The first 7 rows are patterns. Each new row is the sum of 2 different patterns, raised or lowered, with some noise. Before adding, each is slid sideways (what falls off one end comes back at the other) and multiplied by a number that may be negative. Names go in the order of the patterns.
Some rows, each with the names of its patterns after it:
[  6.0  -5.4  18.5   4.9  -0.1   7.2   8.0   1.1 -18.6  13.2  -8.9  -5.8
  13.2  -2.7  17.8 -23.8   0.8 -11.3 -15.6 -19.8   4.4   0.0  -2.7  -0.7
   7.4 -11.1  -2.7  -2.5  -0.9  -6.0   8.3 -24.9  -1.1  21.6 -12.6   4.5
   5.7   4.5   4.2]
W
[  6.6  -5.3  -8.4   2.9   2.8   1.9  15.6 -11.0 -33.7   1.9 -20.8  16.2
   2.7  -4.9 -17.3 -22.8   9.2  -3.7  -1.3 -25.1  -3.1 -12.7   7.2   0.9
   2.9  -1.2   4.1   8.0  -4.4  -6.8 -13.0   6.4  10.7  -3.3 -17.4  -0.4
  18.4 -33.4  17.3]
L
[ -5.8   7.2  -9.4  18.7 -26.2   4.3  -3.7   5.1 -17.8   1.8  -1.8  14.1
  -8.2  -8.0 -18.8 -15.0   8.0 -13.6  16.7  -6.7  -9.4 -12.2  -3.3  18.5
 -11.1 -11.5   1.4 -15.0  14.3  -2.1  -4.5   1.0  27.8   9.8  22.1   4.5
  -5.4   1.8 -17.8]
K
[ 14.2 -10.3  13.0  -3.3 -21.9  -5.3 -14.9  -1.0  -5.6 -20.8  -7.4 -20.2
  -7.7  16.2  11.1   7.6  22.8  -7.4 -14.4  10.3  -1.2  10.5 -12.0  -1.0
  -0.2  10.5 -14.4  14.0   6.2   3.6   1.2  30.2  -1.8   0.8   0.4   1.9
  -5.5  19.5  -3.7]
S
[ -5.4   6.8  -3.4   7.1   8.4   9.8  10.4  -0.7  -4.3   3.8  -4.4   4.6
  22.8 -14.2   6.7  16.9  15.1  -1.5  -9.4   9.4 -16.6  24.0  -0.7  -1.8
 -17.2   8.4  -6.6   1.7  -1.4 -12.9   4.6 -11.6   2.7 -14.1   6.9  -5.4
 -12.7  19.2 -12.8]
F
[ 13.3   0.4  -9.8  13.8   5.4  -2.8   1.8 -16.4 -16.7  -5.2   6.4  -7.9
  23.2  13.8  21.5  12.5  -7.9   9.0  -3.6 -11.6   6.8  -9.2   6.2  -2.4
   7.6  -0.6   9.4   9.1 -13.3   2.1  -9.8  -5.6   4.9 -14.6   3.9  -1.7
   2.1 -25.9  -1.2]
C
[  6.5  -9.4  -8.8  -1.0   3.1 -10.9  11.2  -5.3  -3.7 -19.9   7.0   1.1
 -17.0  -2.2   3.4  -3.1  18.0 -20.5   2.4  -8.2 -15.0   1.1   2.8  21.2
  17.3  15.6  10.9  25.2   0.3   1.2 -13.9  -1.4  18.0 -12.8  16.6   9.4
  17.0   8.0  12.1]
E

New rows, each followed by the names of its patterns:
[-25.0  21.5 -24.5 -14.4 -11.7  -4.0 -15.3  -7.9  -1.9  -8.4   1.9  11.3
   1.4  -0.3 -11.4  -5.4  10.2   2.7   7.3   0.3  -0.8  -6.9   9.9 -14.7
  14.6  -9.9  -0.6   3.1  -6.3  -7.6 -21.0 -14.6 -11.5  -2.8 -24.4  -8.8
  -4.2  13.0  -5.2]
L E
[  8.0 -15.0   1.5   6.0   6.7  -0.9  -3.1  -8.1 -20.6   6.3  -1.0  15.8
  -6.9   1.6  -2.8   1.0  16.7 -14.8 -16.3   0.7  -8.2   6.4   9.0   7.2
  14.2  28.3   7.8  24.6   4.1  -8.1   8.4 -15.5   2.1   5.6   0.0  13.7
 -11.5  10.0  -8.4]
K C
[-21.6   4.8 -17.0 -21.5  -8.8  -8.9   3.1 -11.4 -27.1 -25.9   0.6  -0.4
 -19.5   2.5 -26.7  -5.5  -0.5   2.5  -2.0 -15.8 -26.2 -21.7 -10.8 -21.3
  -1.1 -26.2  -9.7 -10.0 -18.8 -12.3 -26.2 -10.4 -15.0  -5.7 -26.8 -30.0
  -3.7  -2.7  -5.3]
L C
[27.3 22.3 22.2 27.8  5.9 27.5 29.6 20.8 20.1 31.6 24.7 19.8 41.2 18.5
 30.7 32.3 22.7 32.4 34.4 29.9 22.6 32.7 18.0 25.0 27.8 26.8 46.0  7.0
 29.4 31.5 27.4 15.7 22.1 30.9 14.2 36.9 27.2 19.6 16.6]
W F
[-27.3 -36.0 -38.0 -22.8 -25.1 -19.6 -15.0 -48.7 -15.7 -20.6 -36.4 -28.7
 -25.9 -26.8 -27.0 -13.8 -22.5  -8.0 -19.6 -16.5 -25.3 -15.3 -17.7 -18.7
 -21.8 -27.2 -16.3 -12.2 -26.5 -10.2 -49.8  -9.3 -32.9 -26.8 -23.1 -20.4
 -23.8 -38.8 -32.4]
W E
[-51.0   4.0   2.5  -7.1 -36.8 -47.2   1.7 -35.1   5.0 -43.3 -22.6 -46.2
  -3.1 -23.3 -11.7 -19.3 -25.3  -5.0 -34.8 -21.9 -41.8  -5.8 -13.8 -33.2
 -14.2 -29.1  -5.7 -40.6  -3.5  -3.1 -11.6 -16.6  -6.5 -13.9 -19.5  -1.2
 -31.8 -43.2   7.8]
L F
[ -8.9   5.7 -14.7 -21.1  -4.0 -42.5  -3.8   6.4 -21.5 -31.3 -29.1 -20.7
 -13.4  -4.3 -22.2  16.7 -18.6 -23.7  -5.6 -27.7 -16.0 -12.5  -8.5 -15.6
   1.4  -7.0 -30.7 -18.4 -15.5   5.9  -5.2   4.6  -0.6   5.9 -12.1  -3.1
   3.4  19.6  -2.3]
K S
[-15.5  22.6   3.1  -4.1   1.4  -9.2 -23.0  10.4 -19.7  27.5 -33.1   7.1
  17.1  11.2  -3.0   3.3   5.7  30.7   3.4  10.3 -10.9 -25.5  -1.6 -17.8
  -4.0   3.9   5.7 -19.0  -0.6   7.3   0.9  -7.6   1.9 -21.7  25.1 -12.4
  -8.6  -2.3  26.0]
K S
[  6.6  -2.9   5.5  -5.7  -3.3  17.5  -1.7   5.9  11.9  11.8  10.5  13.7
  -0.1  15.4   9.8   1.8  11.7  22.5  -4.6  -5.4  24.0   5.5   0.3   9.5
   6.6   8.8  -2.5   5.3  -4.3 -15.0  -6.3   4.1   4.4   2.7  -5.4  12.2
 -12.1   5.2  -6.1]
W F
[ -0.8  -0.4   3.2  -7.3 -15.6  11.1 -17.7   1.0  -6.0   2.5 -21.3   7.2
   4.4 -12.4  -4.0  -7.1 -17.9   2.6 -18.7   4.6 -11.1   0.8  -8.7   0.3
  16.1   0.0  -7.2  15.3   5.2   9.2   3.0 -21.5 -21.2  -9.6 -11.1  -2.3
  21.7   0.8  15.6]
S C
[ 14.1   0.6   0.4  -0.8  21.7  -3.6   5.1   4.8  15.8   2.4   4.9  14.5
 -11.5  20.8  -8.2   4.0  -0.9  13.9  -1.9  -6.2   7.8   0.8   4.7   4.5
  -3.5  -6.5   7.7  -2.0 -19.7   7.0 -17.4  -6.3   8.1  -1.5  15.2   7.3
   3.2  13.0 -10.7]
K F
[  2.5  -8.8   2.2 -19.4  13.7 -22.0  -0.4  -4.6  -8.8  -9.6  -8.7  -1.8
  -4.1  -1.7  -9.5 -20.8  -0.2  -5.9 -14.4  11.1  -8.7  -5.7  -5.3   1.9
  15.1  -6.8  -8.9   0.4 -11.8   7.1  11.2 -16.2   3.1  24.7  11.8   8.0
  -8.0  -1.9 -11.9]
K F
[ -7.6   8.1   1.9 -16.1  -8.8 -16.7  15.8 -22.1  16.1   1.5 -31.6  -2.8
  -0.7   3.8  -9.6 -19.4 -10.2 -26.5  -0.3  -4.0  -3.4  -7.3  23.5   0.1
  -6.4   9.9 -15.8 -20.1 -33.6  -5.2   8.1 -19.3  27.5 -45.7   0.5  -6.8
  15.7 -25.8   1.5]
K F
[  6.1  10.1   4.9  -6.5   5.8 -14.4 -17.8  -8.1  -3.0   7.8   2.4   4.1
 -10.1  17.2 -20.0   5.3  -4.8  -0.9  -5.8  19.9   5.3   6.6   3.7  -0.2
   2.4   8.1   2.8  15.8   9.3   4.0  -4.5  -3.9  -2.4 -14.2   2.6 -15.0
  -0.4  -5.9  -8.9]
S E
[ 5.8 20.5  2.8 11.2 20.2  9.1  8.1 16.1 17.4 23.3  9.3 11.0 29.0 14.6
 10.7 18.3  6.5 20.5  2.6 21.6 13.2  8.7 13.7  2.3 13.4 -5.5  6.1 -4.9
  2.3  1.5 19.3 10.6  2.8 18.0 11.3  3.1  3.7  8.6  5.8]
W E
[ -4.2 -30.8   4.7 -26.8 -11.7 -20.8  -9.7 -38.9  -3.4 -14.6 -14.6 -20.5
 -11.0 -25.4 -11.6 -16.0  -2.7 -25.0 -14.6  10.3   4.7  -1.7 -13.5  -2.1
   1.8   2.1   8.9  -6.4 -27.3  -9.9 -14.3 -23.0  -1.7   0.2 -18.2 -16.7
 -22.3   7.8 -12.7]
K S
[ 14.4  19.3  -2.9   1.8   4.6  26.6   3.7  -5.7  36.3 -15.4  13.3   6.6
  13.9  11.7   5.0  10.8   0.1  24.1  44.7   4.7  26.9  -5.3   2.0  19.1
  35.3  22.8   5.9  21.9  17.9  32.1   4.3  27.2 -10.1  20.6   8.8   8.5
  -3.1   4.3   8.7]
L F
[ 14.8   1.5  12.4  -5.6   4.0  26.1   8.5  19.9 -15.1  22.4   8.8 -11.6
  10.6 -14.0   6.0   4.1 -14.4 -17.7 -15.4 -16.1  12.0  17.0   8.2  33.0
   2.0  -8.9  19.2 -10.4  27.3  -9.7   5.4   3.6  24.2  -5.7  15.4   1.1
   9.4  11.6  38.7]
K S
[-11.6 -19.2   0.6 -19.1 -14.3  -3.9 -29.2 -14.7 -28.3  16.5 -18.3 -19.6
  -8.2   0.3 -28.6 -21.5 -13.1 -17.3 -10.3   2.9 -11.5 -19.7 -10.0 -29.9
 -30.3 -18.5 -26.8 -24.8 -16.8 -18.1 -12.5 -23.0 -14.3 -27.3 -10.8 -32.5
 -20.0 -24.2 -28.4]
W C
[13.0 42.4 35.1 12.2 24.9 39.3 43.2 37.2 32.5 12.5 23.2  7.7 19.4 22.7
  8.4 36.1  7.5 34.5 13.3 16.4 10.0 37.8 21.0 16.7 39.3  2.5  7.0 16.2
 32.8  9.3 28.8 15.9  4.0 21.7 42.5 32.4 29.5  3.5 20.2]
L K
[ 13.0 -10.7  14.9 -15.3 -36.8  -7.7 -16.6  13.6   2.4  -1.7 -10.0 -23.1
   8.0  -2.8  -0.9 -24.0   4.2 -22.8   8.8  15.8  -2.2   2.8   9.1   8.7
  -1.1  -2.2 -14.5  19.1  14.7   0.8  -9.3   5.6  19.1 -39.1  22.4   0.6
  -8.8   3.3   3.4]
W L
[ 17.2  10.4   6.5  21.0  30.2   8.0  33.0  26.2   1.6  -6.8  19.7 -11.9
   9.4   2.4  32.4 -20.3  10.2   1.7   0.7  -0.8  35.9   7.1  40.4 -12.3
  -3.7  -7.5   7.6  34.8 -13.6  29.0   2.9  21.1  -0.5  14.6  19.2  -2.5
  -5.7  11.2 -10.8]
L K
[ 12.4   9.3  -6.7   5.5  18.8  18.2   4.3   6.9   3.2   4.3  13.3   1.5
   7.1   8.0  18.0   8.4   5.5  10.0  -5.7  21.0  12.0  -9.2  24.5  -9.5
  -5.2   1.9   5.0   2.2   9.8   0.4   1.3   5.5   8.9  13.4  10.5 -15.1
  -4.9   8.2  21.4]
L F
[-21.0   1.9 -33.4  -0.9 -31.3 -17.0   6.4  -9.1  -3.1 -17.4 -17.4 -21.4
 -18.9  10.6 -19.7 -21.7 -11.7 -18.3  -4.8   3.4 -15.6 -24.7  21.5  -6.1
   3.2 -11.4 -21.5 -15.3 -23.5 -31.4 -11.0 -23.3  -0.8 -43.1 -10.1  -0.5
 -18.1 -21.6  -5.1]
W K
[  2.2  20.3  21.3  33.6  16.2  28.7  32.6   2.1  31.7 -11.5   8.3  38.7
  -6.5  35.7  30.2  40.1  30.0  24.0  13.7   5.7  -0.5  14.8  34.6  -8.4
  30.0  24.1  22.6  -5.5  13.0  20.9 -18.4  30.7  16.1   8.6  14.6  -1.0
  10.0   5.8  -6.9]
F E
[ 13.8 -13.7  23.1 -21.8  -2.4   6.5  -0.5 -17.3  -0.4  17.1  12.3 -23.9
 -12.1 -11.4 -28.9   1.9 -12.6   8.6   4.1   0.0 -11.6 -10.7  21.8 -34.3
 -26.4 -21.8 -26.4  17.7 -15.1  -1.7   8.8  17.6  15.8   9.2   3.5 -12.6
  -0.4 -27.6 -16.2]
K C
[ 20.2  10.2   1.6   2.4  30.2   7.7   8.9  -0.1  -7.5  16.5   2.9   4.3
   8.7   4.6   3.6  -0.5 -13.4 -11.7  -3.1  -1.8   3.8  -9.8  32.4  -4.9
 -15.0  14.4  -3.8  -4.4  -8.9  -3.6 -11.9   4.2  31.8   8.8  16.2  -9.0
   7.3  -1.7  18.2]
L E
[ 20.7   3.8  21.0  16.5  -2.6   4.4  -1.6  14.6 -10.4  15.7   0.4   6.8
  22.9   9.4  14.9   3.4  -3.6  18.5   1.9  -1.5   8.2  24.8   4.4 -18.4
   8.0  11.1 -17.9  -0.8   7.6   0.5  27.3   9.3  10.1  -5.4   2.9 -15.9
  -6.0  -2.6   2.1]
C E
[-10.5  -3.0   3.0 -23.3  22.7  16.8  -1.1  20.7  -8.5  -6.4   7.7  14.6
  22.5  -2.8   1.0   7.1  24.3  11.7   7.1  -5.4   5.4 -11.9   6.9  -3.2
 -14.6   6.2   4.2  10.3 -11.6 -16.4   1.4  18.7  -0.2 -14.6  30.2 -31.5
  -1.0   1.2  -3.5]
L F
[ 28.3 -12.5  18.9   6.4  19.6 -10.0  11.0  12.3  10.1  10.4   4.6  -9.5
  -0.6  13.9  -9.1  21.1  -3.6   1.4   1.5   5.5  26.7  -1.7 -11.9  18.6
  -5.8  14.6  -1.3   6.5  13.6  25.8  25.4  14.5  13.7   4.1  19.0  -7.7
   5.3  12.9   0.9]
K F
[ -0.9  -0.3  13.4  -4.4   3.8   6.3  -5.6   8.5   9.9  -4.9   0.6  23.1
   8.4  -6.9  -6.6   9.9 -18.3   9.4   1.9  -2.8   0.0  15.0  -1.6  -2.1
   3.0 -16.8  -6.0 -17.6  -6.4  -0.2  -1.1   0.7   0.1   5.5  -0.2  -8.3
   3.7  -8.6   2.7]
F C
[ -2.9  -0.3  30.7  21.1  25.9  20.4  -8.5  26.7   3.9  -6.9  16.6   2.3
  11.4 -15.6  19.7  -7.6   6.5  25.2 -11.0  22.1 -26.7   0.5  -1.8 -24.7
 -10.9   4.6   5.7 -24.0  -0.4  22.4  -5.0 -11.3  13.4   8.3  -4.7  13.3
 -33.9 -16.7  17.6]
W C
[-20.9   7.7 -16.2  20.6   2.7  -3.5 -15.4  -6.8   5.7   1.3   0.9 -19.5
  -0.5  -8.4   6.0  -5.5   2.9  -1.0   0.8  15.1  -7.4  -2.9  -3.7   3.6
   8.9   3.0  -4.4   6.9   9.9 -19.5  13.1   3.7   0.1   7.1  -1.8   6.2
  10.6  16.5  -5.2]
L F
[26.1 13.7 16.1 31.8  1.8 21.4  9.2 14.4 -8.1 34.7 15.0  6.4 13.9 29.7
 -8.5 16.3  7.8 23.1 17.7 31.4 36.4 16.7 31.1 -0.5  8.7 16.8 11.7 36.3
 15.3  5.5 13.3  5.3  5.5 18.7 28.9  1.2 18.8  0.8 17.1]
S C
[17.5 19.8 -6.0 17.1 20.5 13.7  4.3 -9.7  3.0 -6.6 24.7  1.8 19.7  4.5
 23.4  8.9  3.5 11.8 -3.8  2.1  1.7  2.3  1.0  8.3  5.1 -1.3 23.6  2.1
 -5.5 10.0 -2.4  6.5 15.3  4.5 14.3  1.9  5.6 -6.7  2.1]
F C
[-29.5 -31.6 -14.8 -26.3 -20.5 -32.6 -18.2 -23.8 -13.7 -51.1 -20.8  -5.9
 -23.8 -30.9 -10.2  -1.6 -30.0 -12.3 -28.2 -41.2 -20.6 -26.1  -5.0  -0.2
   2.0   8.1   4.8 -28.6 -11.2 -20.6 -26.0 -20.7 -15.3 -12.1 -19.2 -11.3
 -11.9 -18.6   6.3]
W C
[21.9  6.2  7.7 19.8 19.3 22.9 27.3 38.4 25.3 -3.8 38.2 -3.1 34.1 29.4
 20.0 34.6  8.0 18.8  9.9 -4.8  7.6 29.0 33.5 29.3 13.0 35.1 -2.0 22.2
 24.9 28.2 16.4 16.4  3.1 27.0 38.9 20.7 14.6 25.3 26.9]
W K
[41.0 33.3 20.7 36.5 37.4 45.5 11.3 31.6  7.6 32.7 13.1 35.7 37.1 26.3
 27.3 22.6  5.7 15.8 18.8 13.8 26.1 32.6 18.7 28.2 32.1 28.3 21.1 28.4
 20.8 24.5 23.1 21.4 48.6 37.9 28.8 34.1 43.2 21.7 19.0]
W E
[ -0.2  -3.5 -16.0  14.6 -35.5 -17.4  -7.3   0.5   3.0 -20.5 -13.3  -4.3
   8.3 -13.0  -2.1 -18.2 -13.0 -28.8  -5.2 -23.5 -26.4  -4.8 -10.8   2.9
 -36.1 -25.1 -19.8 -13.4 -25.9 -27.8   7.9 -28.7 -18.3  -8.4 -16.3 -19.0
 -18.3 -16.0 -30.4]
W L
[  1.4 -23.6  10.2 -14.8   4.4  -4.5   1.7  -6.2 -25.4  -6.0  24.2  -0.7
   5.1  26.0  -5.5  -0.1  24.8   5.1   4.3  -2.5 -15.1 -10.0  -6.6 -24.7
  21.5   1.1   5.2  11.1  22.5   6.8  -2.6   4.0  -3.5  -4.9  10.5 -10.6
  25.9  -8.8  21.3]
S C
[-19.8  25.4 -11.2 -11.0 -18.5 -20.2 -12.8   5.9 -14.9  -8.8 -22.8  -6.4
  -9.5 -30.5 -16.4 -24.6 -10.9 -14.3 -32.0 -23.4 -38.6 -16.0  12.6  -1.1
 -11.5  11.9  -8.8 -40.0   7.6  -7.8  -0.5 -25.7 -12.3  -7.8  -0.3 -16.2
  -4.4 -22.5  -7.0]
L S
[-18.5  22.5 -21.6   2.5 -18.3  18.1   4.6   7.0  -7.1  13.9  18.8  -7.0
  14.0 -16.1  -0.7 -10.5  13.7   7.4   4.8  25.1  25.2   5.0  -2.4   2.0
  -9.8 -18.5   0.4  -5.2   9.4  -2.7  12.4  -4.0 -12.0  22.5 -15.2 -13.6
 -19.6  -1.1  15.9]
F C
[ 19.1 -33.6 -14.5   4.5  -2.6  -5.4 -12.7  -9.4 -10.0   0.4  26.2  -9.0
  -2.5 -29.6 -17.1 -19.8   4.5  13.5 -25.5  -9.0 -17.8  16.4  -7.8  -0.9
 -24.4  -4.4 -22.2 -11.6 -16.4 -16.9 -25.7  -4.8  -3.5 -14.3 -21.3  -4.5
  -9.8  -6.6 -34.5]
L S
[  7.3  11.6 -15.8  -7.0 -24.0 -23.1 -11.9 -15.9  -2.5 -11.0  15.9   8.3
   1.3   5.2 -12.6  -1.3 -23.7  -5.9  -7.4 -17.5  17.7 -21.9   8.6  -3.3
  -6.3  -2.0  -9.3  -3.5   3.3  13.1  -9.3 -23.9 -15.7   8.2 -25.2   0.5
  -5.3 -10.1  -1.2]
K C
[ -1.5   1.0 -19.7  26.3   1.2  10.4  15.9   2.7  -7.0  -4.2 -16.4 -26.2
  -3.6 -26.9  -5.0  -2.4  12.3  -1.3 -13.0   0.4 -17.7  -7.5 -21.0 -12.6
 -10.3   4.5   0.4  15.8   4.7  -9.3  11.7 -20.6  19.8   1.2  26.2   2.2
   9.7  15.3   2.6]
W E
[-10.8  -9.7   7.3  -5.6  -7.9 -10.3  17.8  -6.9  -2.0   5.5  -6.4   2.2
   1.7   1.7   1.9   3.6   4.4  14.3  -1.5  12.9  12.2  14.0   2.0  21.1
   2.6   2.9  -5.9   4.3   4.6   7.2  14.2  -7.3  19.6   1.4   3.1   0.6
  -7.6  -9.6   5.5]
W E
[-12.5 -12.4 -11.2  -6.8   6.9  29.7  -3.3   1.3 -10.1  15.5  21.3   0.5
 -10.9  20.9 -15.9   9.7   4.0   2.4 -17.8  25.9  14.0  22.1  10.7  10.9
  -8.9  -0.3  -9.7  19.8  -7.7  23.9  12.8  16.0  18.9  11.6   2.3  27.5
  14.0  35.2   9.8]
K S
[-30.0 -11.8 -20.4 -24.6 -25.4 -19.4 -19.2 -13.6 -18.5 -13.6 -21.9 -31.3
 -14.4 -21.7 -19.1 -35.1 -13.3  -7.6 -18.9  -1.3 -32.5 -18.1  -4.7  -2.0
 -22.2  -5.6 -12.3 -13.4 -12.8 -14.6 -10.8 -18.3   0.1 -23.6  -6.1 -14.4
 -29.9 -11.4 -18.2]
W F
[-16.6 -31.3  -7.9   8.7 -34.2 -21.9 -19.8 -27.3  29.7   5.5  -0.7  20.7
  18.6  -7.4  27.9   0.1   1.8 -11.3 -19.6 -10.1  13.8 -25.9  28.7 -24.0
   2.6  -5.6  31.8 -19.7  -2.0  -4.5  14.0 -14.4   8.5 -26.9  -4.9  -4.6
  -4.9  10.5 -32.0]
K S
[-19.6  13.4  -1.8  -3.3  -5.5 -26.3   8.8   3.6   7.1 -21.0 -11.7  -6.0
  -3.4   8.2   2.4  -4.9  -5.7   9.9  -9.4  -5.8 -13.0  -3.4   9.3  -8.8
 -11.3 -11.1  15.1 -29.6   6.8  11.2 -11.1 -11.6   2.6  -0.4   6.0  14.8
  -3.6 -24.2   0.2]
L F
[-13.6  -1.5  -2.9  -0.6   7.8 -10.5   4.6 -15.1  -9.3  -4.5  -3.3  11.7
   1.7   8.6   2.9  11.6 -12.8  -2.4  -4.7  -0.7   4.8  -4.4   9.1   1.6
   8.8  -4.2   0.4   1.4  -3.4 -10.8   7.5   4.3  -0.2  11.1  -8.5  -1.8
 -13.8  -4.3  -0.1]
C E
[ 5.0 14.1 20.5  5.1 41.3 42.0 28.3 34.4 13.3 35.4 22.2 17.6 17.3 29.2
 18.0 20.7 27.5 22.8  5.4 31.2 18.1 26.4 17.7 25.8 13.5 18.3 14.7 29.2
 14.9 16.6 39.7 34.6 35.0 19.5 35.9 44.5 30.7 39.1 22.5]
S C
[  0.7   2.9   0.7  14.0 -10.9   5.3  -9.1  -7.8   6.4   1.8  10.2  13.6
  21.7   3.6  24.4   7.9  -2.4  -5.3  -5.0  25.1  -4.5  18.6  15.2  22.9
   8.3  10.8   9.4   0.1  -5.5   6.5   7.0   0.2   7.6   2.7  -1.5   3.3
   7.9  -5.7   0.8]
W E
[ 30.2   1.2   5.0  13.7  18.3  12.0 -18.4   7.1   0.7 -27.2  -7.3  10.8
   8.6   2.8  12.0   1.0   2.8  -6.6  15.3   0.7   6.3  32.5  -8.3  19.0
  27.3   3.3  28.5  13.8  27.2  18.7   1.0  -4.0  15.9  -5.0  17.1  26.4
   7.4  10.6 -14.0]
W S
[ -4.9  -4.9 -14.3 -13.5 -35.1 -17.9 -29.4 -36.1 -24.0 -29.8 -21.4 -29.9
 -18.0 -24.2 -16.9 -28.5 -35.6 -32.0 -41.7 -29.4 -21.8 -33.6 -35.2 -30.4
 -30.3 -62.6 -39.2 -14.6 -27.4 -38.6 -14.3 -21.6 -37.8 -27.2 -44.7 -43.4
 -37.2 -18.8 -46.8]
W C
[  9.5  -6.7   9.7   8.1   3.9  -0.1  13.1   3.9   8.6   1.4  -4.8  -4.5
  24.1 -16.0  16.2  -1.4   6.5  -6.2  -9.6  -3.7  -4.5   9.9  -6.8 -26.1
  -2.7 -19.5   4.5  14.8   4.5  -0.3   5.2   1.6  -8.5   6.4 -13.6   6.4
  -9.8   4.9   3.2]
L S
[ 11.6 -23.0  19.3  15.4   6.0  -7.6  -2.0   7.4  -4.5  15.0  11.8 -42.0
   6.7   1.5  30.6  -0.3 -11.3  -7.4 -36.0  31.7  -3.9  -2.6 -39.0   5.5
 -16.9   5.8  -1.3 -12.2   3.8  -8.7  10.0 -16.6   2.3 -17.5  -6.5  29.2
 -15.3 -21.7   7.0]
L F
[-11.3  -8.0  -0.8   0.3  10.7  18.2  -1.2 -22.9  12.7 -19.4  17.2   7.2
  12.9 -14.0 -14.4  21.6   0.8   0.1 -12.0 -11.3   8.0   7.0   7.9  14.1
   1.2   4.8  -6.9 -10.9 -11.2 -14.6  -7.4  10.9  -1.6   3.0   2.7   5.4
 -12.0   3.5   3.2]
L E
[ 16.2 -13.2 -20.2 -11.0  -5.1  27.6   8.6  25.7   7.5  17.0  -6.9   0.4
   5.3  -8.9   8.6  -7.1   8.2  23.9  19.3   6.6  13.3  32.2   2.7  11.8
   5.8   1.5  -8.4  -2.2  -6.4   3.1 -23.9  25.3 -18.4 -10.6  -2.9  10.9
 -18.8  23.6 -19.3]
K E
[ 6.2 11.5  9.3 -2.9 15.1 21.6 28.1 32.2 28.7 30.2 24.3 15.4 27.3  4.0
 10.2 39.1 10.4 30.5 26.5 23.3 15.5 23.1 24.1  5.0 20.8 21.2 30.8 14.6
 20.8 19.4 14.0 -7.1 27.1 11.3  3.3 13.7 24.4 12.5 37.0]
C E
